There are 12 hidden switches. A switch that is on adds its own fixed numbers to the row, and there is some noise. The rows also spread widely along 15 directions, which tell nothing about the answers.
In the rows, zero is written as 128.
Some rows, each with its switches (1 for on, 0 for off) after it:
[121 183 164  98  85  71 142  94 159 144 115 118 160 151 170 175 147 117
 163 105  75 103 117 102 116  49 140 133 179  98 138 166 101 126 178 196
 142 102 144 215 131 114 163 146 161 167 187] | 0 1 1 1 0 1 0 1 0 0 1 0
[109 127 172 106 141 111 109 151  97  86  92 116 124 162 144 149 122 166
 118 137 143 131  94 126 112 213 119 142 169 160 129 161  99 116 164  92
  95 129 121  90 169 137  85  97 145  97 134] | 0 1 1 0 0 1 1 0 0 1 0 0
[155 108 158 141 149 110  66 115 138 125 114 164 165  65 136 147 108 169
 135  65 147 129 134 129 138 110 133 135 141 163 130 151  74 120 184  76
  82 176 216 137  83 174 132 187 188 163 194] | 1 1 1 1 0 1 1 0 1 1 0 0
[127  81 133  92 137 174 141 131 164 133 144  92 189 144 100  96 127 153
 129 119 165 200 129 209  97 128 175 152 141 166 120 132  75 158 103 103
 118 142 198 172 107  96 124 133 175 134 148] | 0 1 1 0 0 1 0 1 0 0 0 1
[123 181  93 122 111 119 160  70 106 127 110 122  78 166 136 123  83  97
 132 152  84 114 133 134 141 124 177  90 125 114 165 100 111 121 161 165
 131 141 143 112 160  88 100 147 180  73 114] | 0 1 1 0 1 1 1 0 0 0 1 0
[155 176 111 176  52 151 102 112 148 143 146 166 100 126  87 118  62 101
 182 130 170  66 102 147 141  97 169 102 156 136 150 109  74 117  99 121
 128  76 105 127 116 118 143 135 149 141 114] | 1 0 1 1 0 0 0 1 1 1 1 1
[122 153 159 178  96 113 118  93 117 129 115 154 117 148 110 136  99 135
 147 140 142 101  83 151 145 127 149 136 170 143 180 127  53 111 172 142
 114 124 138 178 136 109 125 113 143 113 109] | 1 1 0 0 1 1 1 1 1 0 1 0
[126 150 185 187 158  97 132 124  65 106 116 132  98 114 115 156 115 119
 132 118 180  62  89 129 162 155 115 104 110 102 161 140  92 131 218  73
  99 105  82  88 134 156  66 102 145 137 113] | 0 1 0 1 1 1 1 1 1 0 1 1
[122 140  77  87  77 122 112 101 158 130 107 110 132 162 179 117 131 131
  78 138 113 143 124 140 110 105 142  94 139 150 109 101 159 105 108 147
 153 101 153 100 113 119 156 107 128 122 116] | 0 0 1 0 1 0 0 0 0 1 0 1
[108 131 167 156 102  70  98 150 137 110 109 155 155 141 106 151 127 177
 138 143 134 128  76 119 110 156 127 171 215 167 147 161  92 107 128 122
 110 110 129 169 161 132 148  91  99 119 131] | 1 1 1 1 1 1 1 1 0 0 0 0
[138 150  56 135  97  83  93 111 148 133 156 111 166 122 117 156 148 123
 119 132 102 143 124 121 127  35 136 109 172 108 115 126 123  97 113 104
 139 106 114 114 109 141 146 122  89 188 139] | 0 0 1 0 1 1 1 0 1 1 1 0
[137 123 122 125 134 109 148 141 123 118 100 138 118  99 144 126 150 156
 122 110 106 158 163  95 126 165 150 156 135 172 118 138 171 105  94 134
 130 174 155 104 167 111 123 177 175 107 176] | 0 0 0 1 0 1 0 0 0 1 0 0
[110 106 131 154 138 155 144  96 157 133 122 133 138 115 120  62 149 164
 106 133 153 169 123 207 138 122 149 132 108 163 143 132 117 143 163 141
 146 183 196 184  91  95 142 139 149 125 150] | 1 1 1 0 1 0 0 1 1 1 0 1
[168 161 171 113 123 153 140 111 114 107 129 128 140 107 111 155  68  99
 189  93 116 104 145  99 116 169 195 129 119 156 129 155  82 130 133  51
  54 124 129  74 137 140  90 191 200 129 201] | 0 1 1 0 0 1 0 1 0 0 0 0
[122 114 164  63 140 122  94 113 176 121 110 112 193 144 142 149  93 129
 138  86 125 145 116 130 102 125 167 121 153 128 101 139  67 144 166  85
  87 119 184 141  90 145 125 138 173 172 185] | 0 1 1 1 1 1 1 1 1 1 1 0
[166  65 165 102 129 130 111 119 144 140 124 121 179 132 137 114 136 189
  80  61 126 151 133  94 144 156 121 142 121 154 145 129 174 137 131 106
 120 167 175 149 122 132 139 148 160 160 128] | 0 1 0 1 1 1 1 0 1 1 1 0
[168 145 142 121  97 163 133  98 150 112 179 130 148 156  95  93 130 157
 181 111  60 111 134  97 158 124 130 148 129  99 163 160 168 141 115 104
 136 162  92 198 134 102 149 150 100 174 137] | 0 0 1 0 1 0 0 0 0 1 0 0
[112 121 126  72 143 100  96 129 103 101 111  81 135 177 128 158  94  99
 118 138 134 140  88 120  94 123 136 116 154 112 126 130  86 132 141  97
  99  93 114 103 145 140  91  86 129 133 112] | 0 0 1 0 0 1 0 1 0 0 0 0
[107 134 129 137 137  34  89  94 125  94  88 186 104 104 126 119  58  79
 176 122  71  58  98  60 127 112 116 124 134  98 129 137 172 101 149 136
 120 118 100 154 120 160 153 136  86 132 161] | 1 0 1 1 1 1 1 1 0 0 0 1
[159 138 148 138 118 153 131  84 155 119 178 132 160 113  77  96 109  89
 200  98 103 107 132 125 148  88 138 115 104  80 145 148 138 152 136  97
 121 126  89 184  87 123 117 149 117 206 173] | 1 1 0 0 1 0 0 1 0 1 1 0
[132 109 176  57 169 152  66 133 154  95 130 122 158 164 156 136  99 151
 175  85 130 130 108 133 126 149  84 115 143  82 127 146 109 150 164 103
 134 124 152 166 113 151  86 109 148 174 142] | 1 0 1 0 1 0 1 0 1 1 0 0
[102 161 157 202 143 122 182 134 132 159 110 146  79  93 117  89 151 157
 123 150 176  95 106 185 165 122 144 120 131 141 157 143 128 165 164 183
 173 132 134 152 137  96 142 127 147  96 116] | 1 0 1 1 0 0 0 1 1 0 1 1
[149 132 110 106 144 129  91  99 138 114 123 133 172 105 152 173 131 161
 140  81 115 151 155 147 133  98 159 141 167 156 128 119  51  95 160  59
  99 147 224 141  93 138 110 178 174 156 178] | 0 1 0 0 1 1 1 1 1 0 1 1
[108 147 121 136 123  97 168 155 147 179 124 115 126 153  81 113 110 136
 118 143 145 125  79 132 147  77 153 135 181 123 173  95 101 187  96 189
 182  82 149 154 168  79 157 109 158 113  78] | 1 0 1 1 1 0 0 1 1 1 1 1
[136 141 144  86 145 110 158 147 114 116 113  89 156 142 102 172  72  75
 139 104 108 148 121  86 105 149 183 117 131 114 126 129  91 154 125  74
  80  80 110  54 169 135  78 143 185 131 153] | 0 1 0 1 1 0 0 0 0 0 1 0
[187 116 144 144 100  98  92 131  91 109 133 152 111 101 144 168 126 132
 141  68 156  90 132  64 137 145  76 118 105 127 147 148 204  79 126 114
 122 115  89 100 163 166  76 155 144 165 144] | 0 1 1 1 0 0 0 1 1 0 1 0
[124 127  62 147  89  94  87  76 153 124 154 129 138 135  89  98 128 115
 117 160 105 120 102 141 136  51 136 116 157 118 135 121 145 107 120 112
 132 129 100 176  85 123 168 105  42 175 111] | 0 0 1 0 1 1 0 1 0 1 1 0
[165 102  80 175 133  55 140 128 105 160 155 140 140  84  26 106  55  75
 121 117 138 111 101  95 151  34 148 111 110 100 167  96 135 166 103 127
 127 108 109  99 140 144 140 152 124 149  99] | 0 1 1 1 0 0 1 0 1 0 0 0
[145 150 148 123  97 150 120 140 161 136 152 108 141 146 179 136 202 195
 112 115 168 133 136 169 134 118  92  95 162 112 123 156 169 133 135 170
 187 102 119 155 131 130 116  87 122 171 116] | 1 1 1 1 0 0 0 0 1 0 1 0
[155 103 168 105 130 147  94 100 147 134 100 143 153 114 135 115  82 161
 101  75 134 124 119 110 137 173 156 117 123 183 140 130 119 137 157  77
  82 148 195 105  97 146 131 168 173 130 151] | 1 1 1 0 1 0 1 1 1 1 1 0
[139 148  40 147 112 106 120 109 114 128 148 130  93 125 104 121  99  94
 111 163 183 103 124 172 142  72 137  60 132 100 130  52 116 125 106 122
 162  64 120  61 115 131  92  83 117 125  68] | 0 1 0 1 1 0 1 1 0 0 0 1
[125 149 159 103 134 128 142 132 102 134  83  94 124 161 154 177  99 135
  97 106 124 154 104 114 119 162 166 130 134 158 161 134  66 128 172 113
  93 125 171  86 178 117  94 155 219  86 125] | 0 0 1 0 1 0 0 0 1 0 1 0
[124 149 139 175 143 100 157 106 154 162 139 141 122  67 118  97 143  96
 139 132 154  83 116 156 162  54 114  87 103  91 133 128 179 169 153 174
 174  93 102 152  76 136 138 120 107 169 140] | 1 0 0 0 1 0 0 1 0 0 1 0

New rows, each followed by its switches (1 for on, 0 for off):
[128 168 115 169 109 149 154 115 105 109 170 100 116 157  78 117 140  99
 181 144 126 140 112 149 136 100 140 126 114  84 162 146  97 119 131 121
 150 126  67 150 159  85  90 112 135 156 131] | 1 0 1 0 1 0 0 1 1 1 0 1
[117 101 151 136 145 136 118 124 180 139 128 164 134 109 131  79 140 193
 142 129 158  97 113 186 155 139 108 140 155 152 133 131 165 150 126 146
 167 136 169 201  89 117 155 119 106 130 118] | 0 0 1 0 1 1 1 1 0 0 1 1
[110 101 124  91 150 136 100  93 100  81 103  96  86 154 173  89 136 105
 100 112 138 137 131 129 113 161  92  78  59  88 110 139 197 109 173 121
 139 153  98 109 119 134  79  97 123 143 134] | 1 0 1 1 0 0 0 1 0 1 0 1
[161 105 160 161 179 161 147 135 123 130 185 129 144 106  47  78 123 169
 171 108 158 123 121 170 178 120 118 141 112  98 174 147 109 194 156  93
 137 175 132 171 122 116  95 150 142 162 126] | 0 1 1 0 0 0 1 0 1 1 0 0
[124 138 142  82 153  82 108 167 121 104 133 128 134 155 109 174  92 101
 222  94 129 115  98  95 121  92  85 145 188  63 147 138  90 141 122 153
 160  76 120 178 183 124  69 129 173 166 155] | 1 1 1 1 0 0 0 1 1 1 1 1
[150 103 137  92  82 166  68  73 140 110  97 125 141 157 210 128 123 162
  83  82 141 168 147 145 103 176 131  95  99 177 120 124 133  69 161 122
 105 171 201 113 102 138 108 139 197 126 151] | 1 1 1 0 1 1 1 0 1 1 0 0
[110 103 159 122 125 130 121  98 162 139 104 120 133 134 125  63  81 103
  97 137 154 109  92 161 122 138 150  83 112 134 115 134 154 172 155 147
 123 119 115 131  82 137 150  96 120 137 125] | 1 1 1 0 0 1 0 0 1 1 1 0
[ 64 141 137 112 177 110 165 122 126 113  99  96 104 183  89  64 111 134
 104 182  83 117  73 134 144 160 156 127 157 106 152 138 130 187 157 124
 143 129  94 140 150  84 144  72  69  90  87] | 1 0 1 0 1 0 1 1 0 1 1 1
[ 89 119 161 128 143  90 148 137 106 137  75  98 123 144 167 138 156 142
  62 140 169 162  92 152 117 149 113 118 139 160 142 122 114 140 173 178
 141 121 166 105 150 118 100  87 189  92 119] | 1 1 0 0 1 1 0 0 0 1 0 0
[137 148  73 208 104  89 115  99  96 131 127 164  73  71 109 119  93  76
 124 145 195  71 106 167 158  77 100  69  91 125 149  96 148  99 164 132
 141  97 103  73 101 155  87 133 139 132 114] | 0 1 1 0 1 0 0 0 0 1 1 1
[137  86 106 155 146 160 115 107 129 124 136 134 104 135 113  49 117 182
  66 139 175 130 121 188 159 159 126  84  98 135 151  95 171 155 135 114
 156 158 151 114 109 126 122  90 101 107  53] | 1 1 1 1 1 0 1 0 1 0 0 1
[122 147 108  98 119 115 104 108 169 119 111 137 138 124 174 135 149 158
 123 120 107 142 150 135 127 114 137 111 177 140 108 121 138 113 130 139
 144 134 176 145 108 129 133 131 141 144 162] | 1 1 0 1 1 1 0 0 0 1 1 0
[111 127 134  91 143 141 115  67 112  81 112 118  91 178 154 109  78  70
 160 127 121 126 119 159 116 158 122  76  71  65 134 128 129 105 203 143
 127 143 108 151 128 117  49 114 146 129 143] | 0 1 1 0 1 0 1 1 1 0 1 0
[110 170  84 121 137 135 159 103  87 104 110  98  73 142 159 136 148  97
 138 135 120 173 153 145 119 130 137 103  89 116 140 118 126  86 148 157
 155 153 144  91 172  83  56 151 206  94 159] | 1 0 1 0 1 0 0 1 0 1 0 1
[143 163 162 143  92  93 101 103 122 102 144 154 122 152 100 141  81  79
 220 106 100  33  91  79 150  94 117 128 153  56 149 149 106 114 151 117
 127  86  41 184 128 133 131 115 102 191 140] | 0 0 0 1 0 1 1 1 1 1 1 1
[156 138 157 100 161 125 113  98 122 134 146 115 151 112 139 159  85  83
 199  53 109  97 134 110 144  67 104  98  90  55 153 138 114 147 177 121
 129 116 149 155 101 148  86 174 213 183 168] | 1 0 1 0 1 1 1 0 0 0 1 1
[113 105 167 159 130 109 146 145 129 140  98 129 152 101 103 127 132 137
 105 125 170 158  92 147 122 145 148 161 127 184 140 140  93 133 143 113
 102 130 153 125 126 119 130 135 163 120 153] | 0 0 0 0 1 0 0 1 0 1 0 0
[137 119 134 168 137 131 150 121  89 150 136 116  99 129  70 112 113 138
 116 131 166 127  95 139 161 131 136 139 114 147 196 114 110 145 142 121
 121 156 138 131 160  93  95 144 181 104  90] | 0 0 1 0 1 1 0 1 0 1 1 0
[140 132 128 191 150 133 164  87 110 148 133 149 108  87  75  64  92 138
 126 129 125 104 123 171 177 101 166 119  96 140 182 129 105 170 181 119
 122 178 165 145 103 111 149 168 154  99 120] | 1 1 1 0 0 0 1 0 0 0 0 1
[ 99 142 166  94 108 146 143  82 150 100  99 116 113 177 199 103 167 136
 129 123 119 123 132 162 125 159 113 104 109 100 120 146 160 115 193 175
 163 139 128 195 115  96 112 102 142 143 157] | 0 1 0 1 1 0 0 1 0 1 1 1
[117 101 211 139 131 130 159 129 102 121 100 119 128 166 113 105  95 123
 142  98 129 128  86 110 131 208 124 150  98 133 175 162 139 138 161 148
 121 149 108 152 181  97  97 130 197 103 134] | 1 1 1 0 1 1 1 0 1 1 1 1
[103 114  94 133 133 105  87  61 152  96 101 160 127 128 108  77  57  96
 127 157  83 120 112 155 127 127 173 104 142 133 122 116 117 115 154  97
  93 153 138 154  76 138 151 118  71 117 132] | 1 1 0 0 1 1 1 0 0 0 1 0
[125 122  72 163 122 159  95 101  91  96 142 128  65 150 102  92 116 137
 122 171 178 143 113 204 142 136 115 104 113 125 159 113 100  99 152 111
 132 167 118 129 136 108  74 102 121 107  80] | 0 0 1 0 0 0 0 0 0 1 0 0
[129 135 134 140 115 165 155  65 160 155 139 122 111 135 104  45  95 106
 109 138 155  96 122 189 155 107 179  63  78 101 134 113 130 182 180 147
 140 143 126 144  74 102 144 122 132 143 118] | 0 1 1 1 0 0 1 1 1 1 1 0
[162 190  97 127 164 156 171 129 127 140 176 106 102  94 128 127 170 146
 149 130 154 120 179 145 164  98 142  75 126 108 127  98 156 171 101 137
 186 118 143  57 140 111  61 147 187 144 145] | 1 1 1 0 1 1 0 1 1 1 0 0
[130 172 145  97 100 172 146  67 189 145 133 118 140 154 155  84 105 115
 129 124 120  80 133 175 144 103 184  55 127  93 116 104 116 180 157 138
 151  80 140 142  60 113 161  99 129 151 119] | 1 1 0 1 1 0 1 1 0 0 1 1
[115 138 186 123 128  89 153 114 153 139 102 130 169 116 116 115  85  73
 158 101  85 116  99  90 123 106 152 127 107 104 128 157 125 162 161 148
 113 108 111 144 108 132 159 143 156 153 185] | 1 0 0 0 1 0 1 0 0 1 0 0
[ 86  62 123  91 247  60 143 155 101  99  91 110 138 123  86 104  84 103
 133 110  70 181 102  87 124 138 112 161 118  88 146 144 167 158 138 120
 136 167 138 145 179 121  93 145 125 110 141] | 1 0 1 0 1 0 1 0 1 0 1 1
[104  91 115 139 153  60 145 111 112 133  95 137 107 141  83  82  90 113
  85 152  90 120  76  90 151 115 139 148 134 129 172 107 172 149 128 156
 141 143 115 170 156 104 159 118  70 101  77] | 0 0 0 0 1 0 0 1 1 0 1 0
[150 123 118 136 127 131 172 144 120 147 169  87 146 130 121 140 190 150
 125 116 160 173 143 158 133 102 101 124 123 115 152 134 173 136 104 164
 177 125 127 135 167 100  74 127 178 147 121] | 0 1 1 0 1 1 0 0 0 0 1 0
[ 99  90 205 151 176 165 159 107 149 131 106 128 134 127 125  59 121 155
 127 115 166 138 115 217 144 172 153 125 100 123 141 152 100 180 200 145
 135 178 166 204  96 100 125 116 169 117 135] | 1 1 0 1 0 1 1 0 1 0 1 1
[122 134 195  92 139 129 165  99 134 125 103 121 106 140 158  86 119 104
 147 104 104  90 119 103 136 153 117 112  74 101 135 160 195 164 176 180
 148 143 106 159 129 112 125 143 155 135 165] | 0 0 1 0 0 0 0 1 0 1 0 0
[117 107 207 142 111 158 155 137 155 151 113 123 123 140 139  68 131 157
  85 130 208 117  92 176 131 190 114  92  95 148 137 135 177 186 150 178
 154 110 124 126 120 120 127  77 163 117  99] | 1 1 1 1 1 0 0 0 0 1 0 0
[118 136  58 109 126  96 143 117 122 126 123 128 107 158  49 105  36  51
 167 161  97 148 105 113 120  86 190 128 173 112 156  77  79 141  71 156
 138 105 126 131 177  76 109 140 143 100 116] | 1 1 0 0 0 0 0 1 1 1 1 0
[144 102 171 134  92 113  74 113  95  95 106 130 112 140 174 146 132 128
  96  98 173 104  97 102 113 190  60  92  95 142 135 159 213  74 160 111
 109  97  71  94 133 173  74  88 109 150 119] | 1 1 1 0 1 0 0 1 0 0 1 0
[127 146 144 189  66 135 175 141 120 124 118 134 131 149  99 121 135 158
 122 156 137 139 110 149 123 205 179 163 166 199 152 146 114  93  90 111
 113 115  95 106 183  84 134 113 138  76 115] | 0 1 0 0 1 1 1 0 0 0 1 1
[108 105 111 160 126 123 117 122 156 153 110 158 111 107  98  76  90 141
  98 159 189 130  88 199 143 121 132 107 147 171 149  98 123 154 129 161
 144 123 175 140 103 118 135 113 138  98  93] | 1 1 1 0 1 0 0 0 0 1 1 0
[124 128 101 169  97  87  98 138 117  77 142 165 134 154  71 138  96 127
 191 160 112 147  91 137 113 142 119 168 181 126 153 150 101  69 106 115
 120 128  82 170 184 119 102 110  77 126 131] | 0 1 1 0 1 0 1 0 1 0 0 0
[132 122 120 145  75 166 142  90 132 119 134 130  99 185 101  73 103 116
 137 139 128 123 110 140 140 160 159 126 106 119 163 110 141 108 108 141
 147 141  92 176 150  68 129 111 126 121  91] | 0 0 0 1 1 0 0 1 1 1 1 1
[140 137 100 204 121  99 130 110 121 136 137 179 100  80  58  98  80 119
 153 145 147  89 105 150 170 106 136 121 129 143 170 117 118 128 145 117
 120 142 125 124 122 127 121 161 127 116 124] | 0 1 1 0 1 0 1 0 0 1 1 0
